There are 3 ways to turn a row about zero (a turn may also mirror it). The second row of each pair is the first, turned, with some noise. The first 27 pairs use one turn. New pairs use 2 turns, one after the other, and a turn may come again.
In the rows, 128 means zero.
Some pairs, each with its turns in order after it:
[133 134 148 164 113  70  67 127]
[110 125 129 161 141 202  88 148]	Pagot

[157 125 120 161 128 133 128 119]
[ 87 130 125 126 137 126 109 122]	velo

[169 126 146 109 126 114  81 151]
[161 119 146 102 113 163 152 158]	Vor

[140 155 142 125 103 178 121 131]
[136 111 103 162 173 127 121 112]	velo

[150  74 164 121 122  86 125  67]
[125  88 121 114  73 186 116  86]	Pagot

[128 134  58 118  51 107 168  79]
[ 26 137 127 136  94  86 116  80]	Pagot

[159 145 104 202 114 114 125 204]
[120 223 169 139 151 150 110 163]	Pagot

[ 93 125 127  51 205 117 102 125]
[128  70 191  79 152 126 143  68]	Vor

[132 100 128 129  51 132 124 147]
[161 137  82 147  71 127 139 137]	Vor

[115 125 153 128 115 136 103  59]
[147  84 151 121 136  94  80 126]	velo

[ 69  97 123 134  97 205 132 102]
[152  78  65 134 126  55 131 123]	velo

[ 52 126 121 148 161 125  66 151]
[122  91 143 160 185 158 169 185]	Pagot

[128  94 132 157 150 122 115 123]
[132 123 150 119 115 165 143 144]	Pagot

[188 118 136 141  51 127 130  56]
[ 80  63 162 162 125 115  78  69]	velo

[100 186 147 160 158 194 114 131]
[151 152  89 116 208 100 111 144]	velo

[125 135 100 162 115 125 135 160]
[107 172 153 135 144 127 136 140]	Pagot

[142 126 128 123 141 121 156 112]
[117 148 150 142 120 112 125 126]	velo

[144 129 128 112 138 124 139 171]
[161 150 147 147 134 112 129 118]	Pagot

[107 186 100  82 132 140 123 144]
[169  79 146 150 154 128  94 107]	Vor

[152 100 194 114 120 138 139 124]
[133 156 123  70  98 112 121 147]	Vor

[198 148 197 130 205  51 133 113]
[ 95 174 238 135 147 168  96 188]	velo

[114 151 125 157 158 146 147 137]
[122 154 140 144 171 114 115 122]	Vor

[110 105  86 122 126 124 129  91]
[ 87 107 119 148 109 141 127  95]	Vor

[128 143 148 104 129 172 136 158]
[174 145 146 117 127 117  98 113]	Vor

[ 51 152 143  87 153 105 125 114]
[211 138 154  95 125 108 143 142]	velo

[113 128 138  96 196 178 113 127]
[135 140 182  90 155 144 107  73]	Vor

[114 104 109 130 130 142  67 137]
[124 113 130 167 115 143 149 179]	Pagot

New pairs. What belongs after each?
[127 111 140 169 146 125 125 180]
[115 172 163 140 163 126 148 121]	Vor velo

[100 163 110 129 152 106  91 205]
[157 129 187 149 120 128  52 116]	velo Vor

[130 113 114  99  77 135 151 145]
[ 86 142 129  89  99 138 139 111]	velo Pagot

[118 130  95 115 139  81  77 123]
[130 188 109 112 141 133 172 112]	Pagot Vor

[139  73  61  84 109 127 162  51]
[142  33 170 105  87  91 165  96]	Pagot velo

[105  77 158 163  79 169 125 139]
[104 131 115 105  51 113 168 143]	velo velo

[128 180 171 197 127 193 129 157]
[ 88 120 211 144 184 112 157  91]	velo Vor

[162 198 134 157 126 102 126 135]
[109 164  89 124 135 166 147 180]	Vor velo

[107 136 157 205 175  73  79  93]
[162 119  48 173 136 119 123 207]	Pagot velo

[132 154 135 117 137 187 149 181]
[100 146 160 185 169 125 117 144]	velo Vor

[ 85 137 102  98 134 124 122 117]
[ 79 132 119 111 109 142 139 115]	Vor Vor

[136 126 166 125 154 142 114 129]
[158 151 144 140 142 138 131 150]	velo Pagot

[127  91 100 146  96 147 118 205]
[103 157 146 123 203 115 170 101]	Pagot velo

[112 135 116 120 115 142 125  81]
[107 102 120 111 114 155 149 146]	velo Vor

[146 121 127 123  59 150 148 123]
[ 60 124 126 138 154 105 111 126]	Pagot Pagot

[166  85 133 121 141 102 146 159]
[127 144  77 101 110 137  89 124]	Pagot Pagot

[148 129 129 143 164 100 139 112]
[159 109  93 140 111 138 129 131]	Pagot Pagot

[150 152 115  51 149 141 145  99]
[ 83 110 141 114 189 151  86 108]	velo velo

[149 150  66 154  67 173 138 154]
[ 90 188 123 112 125 156 101 200]	Vor Pagot

[ 83 180  74 146 126 128 135  51]
[125  93 131 106 129  90 194  48]	Pagot Vor

[144 123  97 158  86 111 100 107]
[166  94 121 122  95 102  99 129]	velo velo

[129 100 133 151 155 166 129  90]
[135 122 129  80 109 171 141 130]	velo velo

[173 161 116 125 140 183 157 120]
[144 102 110 111 178 170  95 153]	Vor velo

[124  98 121 154 142 113 201  98]
[162 118 153  59 134 126 163 114]	Vor velo

[107  72  63 127 129 149 127 100]
[131  74  82 170  86 144 141 134]	velo Vor

[136  69 119 142 117 125 121 117]
[134 121  89 153 124 103  95 117]	Vor Vor

[132 124 129 108 154  71 116 130]
[128 122 139 148  99 109 169 159]	Vor velo

[157 130 114 107 127 150 151 205]
[ 99 154 181 122 177 156 121 105]	Pagot velo

[184 139 140 110 141 130 113 130]
[113 105 121 130 138 177 104 114]	Pagot velo

[133 110 127 117 116 127 108 153]
[100 127 123 125 151 123 132 117]	Pagot velo

[161 168 108 110 144 120 176 134]
[118 131  99 123 185 128  93 150]	velo Vor

[131 118 128 126 117 115 101  57]
[135 101 104 169  99 177 121 133]	velo Pagot

[143 131  90 137 115 155 152 103]
[ 82 100 135 128 139 143 111 128]	velo Pagot

[111  83 145 110 130  68 154 106]
[102 117 138 154 136 130 163  60]	Vor Pagot

[ 77 126 192 142 131 141 174 122]
[145 185 130 171  86  88 103 119]	Pagot velo

[128 107 117 142 151 123 118 160]
[144 157 131 114 137 110 117 153]	Pagot Vor

[104 124 190 192 149 105 165  89]
[194 198 141  84 107 137 156 118]	Vor velo

[ 90 112  80 106 167 119 143 130]
[ 99 146 121  84 120  78 154 140]	Pagot Vor

[138 199 164 146  99 198 124 166]
[131 133 196 165 165  76  76 157]	Pagot Pagot

